The rows of a group lie close to one hidden flat surface of 12 dimensions, which passes through zero. Surfaces can cross.
(in the rows, 128 means zero)
Known rows, each followed by its group:
[148 124 103 178 150  99 135 166 106 121 144 134 145 108 146 143] | z_963
[140 156 126 137 139  76 167 141 171 102 154 104 150 116  91 108] | z_450
[131 120 114 183 156 174 106 122  74 179 117 159 150 151 184 116] | z_450
[146 147 159 132 180 144 109 143 196 134 103  94 153 172 125 105] | z_963
[100 134 181 139 100 166 152 132  91  63 145 137 143  91  65 176] | z_806
[106 115 116 128 149 152 174 109  86 156 109 174  68  99 119 114] | z_963
[120 124 134 102 181 117  56 110 153 118  96 122 136 119 121 142] | z_116
[114 165  61 148 158 133 184  75  82 148 140 168 167 146 180 115] | z_116
[ 92 152 162 136 128  94 193 103 109 131 189  97  94 146 127 109] | z_450
[113 133 111 145 147 141 183  78  94  94 153 162 165  93 152 103] | z_116
[ 93  96 119  97 139 122  88 134 100 108 147  51  52 170 138 142] | z_450
[114 117 150 182 110 118 143 161  99 130 106 130 117 131 126 109] | z_806
[ 85 118 133  72 114 179 118 149 118 122 102 134  72 145 129  94] | z_963
[177 100 100  89 151 183  87  95 154 145 159  89 128 148 141 122] | z_963
[111 189 112 136 108 112 148 180 113 139 140 175 158 121 118 117] | z_806
[143 150 101 173 163 140 130 177 119 153 133 163 154 114 112 111] | z_450
[136 144 141 115 120  99 153 166  92 182 164 157  79  90 129 123] | z_963
[190 126 146 103  63 133 170 121  90 130 118 114 158 103 117 113] | z_116
[130 123  87 138 167 143 118 107 168 145 113 171 111 113  95 172] | z_963
[139  68 127 193  51 149 152 129 150 141 155 146  97 117 112 131] | z_450
[141  82 137 106  83 107  78 109 169 123 118 107 110  88  73  70] | z_116
[165 142 146 110 171 144 108 107 119 126  97 145 207 118 191 123] | z_450
[121 131 126  72  56 171 150 100 177 132 118 112 106 165  92 105] | z_450
[ 79 172  75 159 143 115 140 167 103 150  76 142 118 166  84  53] | z_116
[ 98 155 122 144 155 130  84 123 141  84 109 129 186 155 134 185] | z_116
[171 122 131 132 178 123 171 104 110 157 109 135 124  86 122  81] | z_116
[ 92 150 127 160 157  84 125 142 151  87 129 106 166 159 157 100] | z_806
[138 110 109  84  91 181 117 109 131 109 137 109 128 163 163 159] | z_116
[ 88 124 157 134 116 103 136 123 112  93 103 159 128  91 120 133] | z_450
[ 87 141 122 138 107 142 153 163 141 122 127 163 104 146 133 158] | z_963
[108 167  68 142 109 114 218 191 118 101 174 130 109 153 120 122] | z_806
[161 105  82 135 102  81 159 118 140 146 140 166 141  67 146  42] | z_116
[127 105 153 111 184 120 137  75 115 162  88 138  89  93 130  70] | z_963
[107  91  56 108 103 132 109 132 147 157 105 153  59 155 169 133] | z_116
[169 142 126 121  91 121 112 143 175 147 103  97 146 158  73 137] | z_963
[163 107 104 160 144 212 122 159 170 140 188 127 137 134 105 101] | z_806
[101 132 172 120 139 116  98 110 123 169 144 164 124  97 144  74] | z_806
[120 112 106 125  91 105 137 143 118 142 164 148 100 141 214 168] | z_963
[152 153  82  86 147 168 133 127 153 143 175 112 110 137  74 131] | z_450
[107 109 134 160  67 128 139 199  54 104 129 136 105 103 103 108] | z_806
[142 142  78 153 101 152 167 150  67 127 126 156 136 121  92 164] | z_963
[134 109  80 140 147 153 139 120 146 171 130 125  66 156 102 121] | z_450
[151 121  90 176 172 132 184  94 123 163 109 132 107 153 138 169] | z_450
[ 90 156 150  65 124 131 167 106 133 117 141 141  85 124 120 153] | z_806
[ 88 127 133  93 161  88  74 121 160 127 118 137 121 119 164  79] | z_806
[ 57 133 142 132  90 109  99 167 119  92 108 144 102 133 100 170] | z_116
[126 112 119 141 162 179 183  47 174 128 136 145  98 122  75 152] | z_806
[107 152 121 151 110 126 165 114 155 109 137 173 182 111 124  87] | z_116
[140 115  84 128 169 142  84 110 145 122 142 111 155 126 129  84] | z_450
[105 104 135 151 178 147 141  92 151 128 125 179 102  79  97 133] | z_806
[ 99  97 163 149 142  75 110 105 131  70 104 107 151 112 165 102] | z_963
[126 121 120 139 147 157 115 109 145  72 176 140 167  82  82 146] | z_806

New rows, each followed by its group:
[ 82  86 122  98 159 186 112 102 147 122 182 151  53 105 135 121] | z_963
[109 134 143  96  66 135 134  92 156 143 197 141 125 138 158 139] | z_116
[105 154  80 111 126 188  91 161  87 119 149 119 133 157  86 126] | z_450
[154 127 113 130 151 145 191  92 185 161 122 139 111 135 114 100] | z_450
[138 122  92 119 120 108 131 183 132 122 153 142  92  93 108 138] | z_806
[161 110 143 135 107  90 139 119 157 126 121  66 111 154 111 168] | z_806
[108 149 116 141 137 104 174 166 152 122 145 110 112 168 150 109] | z_806
[114 141 115 123 135 109 183 112 138 159  82 106  86 200 167 113] | z_806
[128 166 178  75  67 112 126 168 123 147 192  74 110 166 136 128] | z_450
[149 158 132  51 171 141 113 103 141  80 153 109 177 100 120 128] | z_450
[123 114 157 133 162 130 115 105 130 123 112 115 110 105  83 114] | z_116
[158  93 117 122 111 183 105  74 113  94 140 128 178 114 153 173] | z_450
[109  95 120  67  66 182 108 102 141 127 120 113  68 154 103 147] | z_450
[138 115 114 157 165 182 112 128 144 110 132  62 142 173  87  80] | z_116
[142 161 100 103  88  85 109 166 110 112 105 116 160 136 126 153] | z_806
[ 91 105 142 130  96  98 111 163 103  67 156 117 127 127 194 147] | z_963
[127  97 131 115 151 131 129 147 122 111 132  77  68 149 137 143] | z_450
[131 145 144 120 136 110 124 181 114 109 124 145 123  91 105 168] | z_450
[145 109 182 118 100  99  59 146 141 165 120  79 123 149 156  95] | z_806
[131 166 143 126  71 104 119 116 137 137 177 135 189 120 123 105] | z_450
[143 145 149 115 154  57 119  92 157 164 143 119 153 121 176  88] | z_450
[104 139 127 110 124 117 126 158 111  80 172 142 159 103 171 112] | z_116
[110 142 153  87 112 102 143 129 127  49  81  91 136 137 113 172] | z_450
[156 107  67 127 122 148 111 127 168 144  86 152 112 114  64 144] | z_806
[150 144 144 154 154  70 151 158 161 148 119 142 135 107 132 109] | z_450
[163 126 107 147 202 148 153 125 158 122 119 152 158  96 124  95] | z_450
[142 140 143 148 175 125 141 202  97 138 136 127 103  99 104 107] | z_963
[167 148 149 154 149 157 138 172 129 135  73  95 145 175 102 169] | z_116
[102 157  74 161 101 100 170  98  71 186 126 144 108 154 109  93] | z_116
[126  96 148 141  79 132 129 158 130 106  97 137  92 134 128 224] | z_116
[143 138 101 169 125  92  85 207 128 134 136  91 150 157 130 112] | z_450
[152 108 107 127 114 143 106  87 141 104 161 115 168 116 126 130] | z_450
[154 110 106  62 145 169 109 109 117 117 153 106 132 130 187 111] | z_116
[ 59 125 148  91 120 108  99 108 101  87 128 156 126 104 171 115] | z_963
[141 147 113 151 198  92 121 144  90 157 163 125 113 116 142 170] | z_450
[ 99 161 141 138 111 151 134 111 174 107 157 137 165 153 104 157] | z_963
[ 81  88 123 159 120 137 130 144 194 105 171 140  71 136 136 142] | z_963
[130 112 123 136 142 172 129  65 140  91 141 127 141 106  63 168] | z_963
[ 87 125 122 119 181 138 103  86 126  83  61 141 154 136 152 141] | z_806
[124 121  74 113  81 184 144 138  91 122  89 114 114 192 145 149] | z_116
[115 161 120 142 152 164 138 111  87 107 169 147 171  96  72 113] | z_963
[173 179 149 105 125 111 145 161 119 175 134 115 159 133 122  69] | z_116
[104 146 134 160 151 140 172  69 123 172 122 196 130 102 109 111] | z_806
[114 183 114  98 132 152 195 121 108 137 144  75  96 209 103 150] | z_450
[154  92 135 129 104  71  81 101  98 171 125  99 121 115 161  87] | z_806
[145  82 146 161 145 179 110  85 191 118 110  89 125 156  90 130] | z_806
[115 169 130 117 200 152 130 188 104 159 124 133 109 144 139  82] | z_450
